The rows are grouped in 3 ways, from coarse to fine. Each group lies inside one group of the grouping before and may be the whole of it. The rows also spread widely along 9 directions, which tell nothing about the answers.
(in the rows, 128 means zero)
Some rows, each with its group in each grouping after it:
[ 97 135  73 123  71 130  73 116 168  91 146 152 133 175 123 195 137 102
 139 102 122  73 128 154 124 125  94 116  92 126 118] -> j936 debig fen
[114 125  98 126  98 126 110 136 141 117 131 142 168 144 130 148 138 117
 146  95 124  87 136 129 158 128 101 109 122 100 113] -> j838 Tili gubul
[123 132 128 150 108 137 179 146 142  91 145 169 160 166 150 138  79 114
 131 111 151 132 110  77 175 156 172 176 142  86 108] -> j838 vutap rabe
[ 84 107  58 115  93 125 115 122 161 122 158 148 100 175  89 142 127 147
 121 111 120 105 118 149 131 116 126 135 110  85 122] -> j365 rebop Vug
[106 137  93 148 105 101 123 167 173 154 123 119 146 111 103  99 140 112
 140 105 141 128 119 137 157 139  86 119 124  94 118] -> j838 vutap lipok
[147 110  47  91  38 131 171 105 169 105 136 160  99 191  93 107 111 158
  65  77 131 161  85 142 161 163 123 167 117 108 119] -> j365 rebop fomo
[152 145  71 137  82 140 131 117  93  99 103 164 156 170 170 141 114 148
 113  78  94  98 106 124 157 146 106 141  86 134 119] -> j365 Sobez pur
[132 105 156 105 155 114 164 109 129 164 124 165 133 110 111  87 106 152
 119 112  95 152 130 121 166 162 166 144 155  81 117] -> j838 gadep Seku
[ 82  99 146 111 163 117  90 126 134 153 148 146 162  99  73 158 177 138
 154 129  88  63 190 146 140 101 138  78 144  46 145] -> j936 debig Beru
[110 134 112 136 143 120 151 142 109 170 116 152 138 117 136  91 119 158
 121 107  96 128 114 121 160 136 139 133 120  89 128] -> j365 rebop Fer
[152  90  94 101  97 130 134  95 149  86 141 177 117 160  88 142 117 153
 109 109 100 114 120 135 123 160 155 172 136  74 114] -> j838 vutap fute
[ 85 145 101 187 134 132  94 151 123 124 141 149 127 136 149 145 114 140
 142 125 115  69 107 118 138 115 129 136  91  82 130] -> j936 Gaz betid
[159 179  90 195  76 110 114 181 149 122  86 145 158 100 162 103 124 119
 111  90 136 104  82 119 149 167  72 157  81 121 127] -> j936 Gaz sagez
[126 102 159 121 158 138 139  93  91 123 152 172 154 149 137 143  96 174
 109 126  81  98 156 110 162 130 185 149 140  78 120] -> j838 gadep mebin
[ 99 123 133 121 103 133 145 129 178 100 154 178 148 157 123 166 106  90
 149 114 145 120 127 106 154 147 161 144 144  94 116] -> j936 debig fen
[126 149 119 100  76 131 133 112 160 125 128 150 174 164 179 150 100  82
 127  75 135 141 124 134 189 169  92 123 124 168  83] -> j838 Tili gubul
[125 137 117 165 135 121 128 165  95 132 111 156 185 113 148 136 135 141
 142 109 102  71 139 107 153 119 129 127 113  83 135] -> j365 rebop Vug
[ 89 103 149 105 165 141 110  95 130 133 151 176 135 139 130 165 114 116
 159 115  91 101 144 130 147 134 164 118 134  93 115] -> j936 Gaz betid
[123 180 103 167  99 126  97 135 116 130 128 134 157 155 203 150  91 133
 106 106 108  99 112 135 162 146  87 150  77 159  98] -> j838 vutap fute
[ 78 167 138 214  94 110  81 181 180  99 205 119 199 135 134 190 121 125
 102 156 165  32 192 124 166  83 105 148 125  82 123] -> j838 vutap lipok
[132 172 120 176  94  78  90 179 180 173 109 118 161  53 100  86 170 134
  94 114 125 103 137 156 146 146  62 124 109  88 141] -> j936 debig Beru
[110 125 143 155 153 107 110 154 162 145 124 161 144  82 107 114 134 119
 152 125 116 101 129 123 130 146 136 136 132  66 130] -> j936 Gaz sagez
[195 114 105 133  56 133 162 133 141  61 114 178 181 144 117 131 129 139
 100  83 133  99 119 100 157 169 132 171 143  76 121] -> j838 Tili gubul
[145 160 137 152  89 130 144 111 140 102 156 162 150 164 169 137  69 156
  61 117 124 124 126 116 170 162 146 201 117 122 100] -> j838 vutap rabe
[117 152  66 130 141 124 126 142  71 194  65 115 125 135 187  80 117 140
 156  75  79 149  65 134 170 154  77  92  69 148 110] -> j838 vutap fute
[118 154 134 146 123  84  51 126 184 140 126 165 160  72 129 146 142  92
 148 120  88  83 162 174  97 150  78 141 114 136 104] -> j365 Sobez pur
[136 149  97 171  80 149 150 151 125  85 135 160 160 176 166 150  97 143
 101  96 146  94 101  93 181 140 133 159  98  99 128] -> j936 Gaz sagez

New rows, each followed by its group in each grouping:
[147 133 120 159 123  98  96 143 152 150 108 148 133  66  91  92 156 153
 106 112  95  97 128 151 128 152  99 139 116  72 139] -> j936 Gaz betid
[ 45 106 101  71 109 142 146 100 162 155 202 136 127 201 102 158 113 144
 104 110 131 133 167 150 195 100 144  96 145 103 112] -> j365 rebop Fer
[ 90 170 143 164 127 138 130 136 125 155 159 136 154 153 187 135  83 152
  88 119 128 114 130 117 200 129 130 139  99 121 114] -> j936 Gaz sagez
[115 106  96 102 136 119 122 135 119 160 108 129 154 123 106 120 156 126
 161  91  96 114 136 141 161 134 101  81 126  93 121] -> j838 vutap fute
[138 105  76  59  62 116 140  91 196 122 124 172 113 158  93 130 125  97
 115  72 116 167 108 167 141 178 102 141 131 142  99] -> j365 rebop fomo
[117 140 147 154 128  93  98 164 169 135 124 164 190  74 126 150 143  85
 158 119 118  78 163 131 128 138 110 134 137 102 118] -> j365 rebop Vug
[112 150  91 113  78 146 130 137 140  99 106 160 179 179 180 187 119  55
 178  67 138 113 106 111 175 150  96  94 100 161 109] -> j936 debig fen
[132 138 141 134  97 140 178 128 128 113 146 157 181 172 175 140  75 127
  99  98 141 138 130  89 210 151 151 152 138 122 107] -> j838 gadep mebin
[135 133  88 101  50 146 178 111 156  95 150 170 147 204 155 151  83 121
  83  78 143 151 108 119 192 160 135 163 122 143 102] -> j365 rebop fomo
[127 127 111 185 104 107 107 173 165  90 145 147 168 109  93 145 142 128
 134 132 138  61 146 115 125 122 122 158 134  50 133] -> j838 vutap lipok
[150 147 134 139 131 128 139 126  84 151 115 139 176 127 171 117 113 167
  94 102  88 114 138 123 187 147 120 133 112 113 117] -> j838 vutap fute
[ 97  83 111  66 150 134 153 102 109 169 124 140 136 155 110 114 128 136
 159  87  93 148 134 130 183 133 139  75 140  97 117] -> j838 gadep mebin
[ 86 108 118 103 132 130 137 115 158 124 149 182 131 156 127 157 100  94
 164 109 115 126 121 123 139 142 160 141 137 108 105] -> j365 rebop fomo
[ 91 150 102 164  96 103  75 156 174 121 159 135 179 115 112 163 154 117
 131 122 126  55 178 151 140 102  80 112 115  99 125] -> j365 Sobez pur
[109 148 154 159 108 127 145 143 168 106 158 170 164 137 142 154  99 110
 120 128 144 107 133  97 162 143 163 164 138  87 122] -> j936 debig fen
[137 124 111 158  94 105 131 164 154 120 134 136 172 110  95 115 143 142
 111 112 136  95 146 118 162 131 112 133 137  67 134] -> j838 gadep mebin
[122 164 127 145  94 131 132 132 143 107 140 178 170 155 191 167  82 102
 116 104 126 109 121 115 160 154 130 170 113 154 100] -> j365 rebop Fer
[159 127 131 114 117 106  94 106 131 129 106 164 162 104 128 140 135 125
 123  97  81  93 150 154 136 158  98 128 121 129 113] -> j838 gadep Seku
[135 146 116 135 111  85  66 133 165 164 123 123 155  80 109 120 160 131
 108 111  92  94 160 182 132 146  58 119 111 119 113] -> j838 vutap fute
[125 138  87 111  71 156 156 101 137 106 138 162 124 203 167 145  83 129
  96  76 133 148  88 119 191 162 127 144 102 141 106] -> j936 Gaz betid
[108 111  94 123  99 144 135 131 143 106 146 154 144 164 111 153 133 126
 131  96 134 101 128 119 172 127 131 112 127  80 131] -> j936 Gaz betid
[171 121 160 106  96 111 149 118 220  91 109 215 149  98 119 132 101  51
 145  91 139 161 104 118 124 223 145 191 160 120  97] -> j936 Gaz sagez
[ 89 109  76 116 127 165 144 108  68 112 145 162 132 216 161 170  95 169
 133 101  93  88 116 108 167 101 167 122  96  98 124] -> j365 rebop Vug
[116 104  70 119  96 126 143 141 125 131 139 140 141 145  78 119 159 176
 101 102 112  94 141 136 160 109 123 113 127  57 147] -> j365 rebop Fer
[125 171 134 177  99 121 107 136 156 126 148 151 151 124 164 137 102 136
  81 117 126  99 127 131 166 148 113 166 105 118 117] -> j936 Gaz betid
[139 134 119 148 112 106 152 157 143 147 121 154 156  94 106  88 136 157
  96 110 115 120 132 124 155 144 130 151 138  72 136] -> j365 rebop Fer
[ 68 130  87 137 106 113 107 146 158 157 166 123 137 145 101 137 138 149
 113 121 127  91 154 150 159  97 108 110 115  86 129] -> j365 rebop Vug
[130 102 118 109 149 114 130 144 108 151  97 138 176  97  95 113 168 122
 172  92  95 104 149 126 157 134 112  81 139  71 130] -> j838 vutap rabe
[ 88  92 126  73 204 121 106 108  83 195  90 160 146 103 129 129 151 110
 211  93  47 112 143 147 134 128 131  60 121 110 116] -> j365 rebop Vug
[124 132 155 136 163 107 101 145 118 155 109 149 192  81 144 142 144 104
 171 111  89  88 162 130 149 141 110 104 132 104 114] -> j838 vutap fute
[112 140  98 128 122 111 104 142 141 158  94 139 148 110 149 109 132  97
 171  87 109 122 102 139 144 155  82 105 108 128 102] -> j838 Tili gubul
[144  98 140 127 163 116 118 108  98 133 112 173 140 105 116 115 123 163
 135 119  66  98 135 123 122 147 161 146 132  72 125] -> j838 gadep mebin
[199 140 119 102  94 144 187 109  76 113  59 181 183 158 207 122  88 112
 125  49 100 155  87  93 198 198 121 140 112 168 102] -> j838 gadep Seku
[157 146 121 100  49 126 144 103 150 123 162 144 189 157 127 147 130 167
  21  91 119 113 186 157 207 138  97 137 133 133 119] -> j365 rebop Fer
[ 80 117  85  69 122 153 134  75 112 142 142 157 126 205 160 157  99 125
 147  83  90 140 124 144 176 131 130  96 107 150  98] -> j365 Sobez pur
[150 135 111 100  86 127 141 120 146 147 114 139 162 136 129 116 137 132
  92  73 120 138 133 144 196 160  89 106 117 126 120] -> j936 Gaz sagez
[ 60  88 128  91 138 142 164 112 170 113 170 178 121 187 118 164  80  83
 188 115 147 145 120  98 164 138 191 132 164  92  99] -> j838 gadep Seku
[151 126 106 130  82 124 162 142 165  87 114 193 156 143 138 140 100  94
 137  92 136 131 100 100 140 175 146 180 134 111 108] -> j365 rebop Vug
[132 130  99 134  92 122 119 116 169  81 129 201 122 153 144 160  87  94
 138 104 113 112  90 126 104 171 144 195 113 129  99] -> j365 rebop fomo
[157 104 136 115 130 118 127 123 127 144 118 150 163  93  80 107 165 172
  94 101  93  95 163 141 162 141 124 113 137  55 147] -> j936 Gaz sagez
[ 97 118  50 158 105 131 102 152 111 101 120 142 125 169 122 151 130 138
 166 104 118  64  98 119 130 107 111 117  89  84 131] -> j838 gadep Seku
[101 115 120 150 145 135 133 118 119 120 170 157 116 161 124 134  90 183
 107 142 102  99 125 114 142 125 183 174 126  57 120] -> j838 vutap fute
[123 136  82  83 101  90 103 100 176 198 104 138  91 107 110  75 133 128
 102  84  84 173 101 197 131 175  69 126 100 155 102] -> j365 rebop fomo
[136 118 110 110 150 138 166 107  83 144  89 179 137 139 159  98 103 143
 153  87  74 146  93 108 155 162 157 136 116 107 116] -> j365 Sobez pur
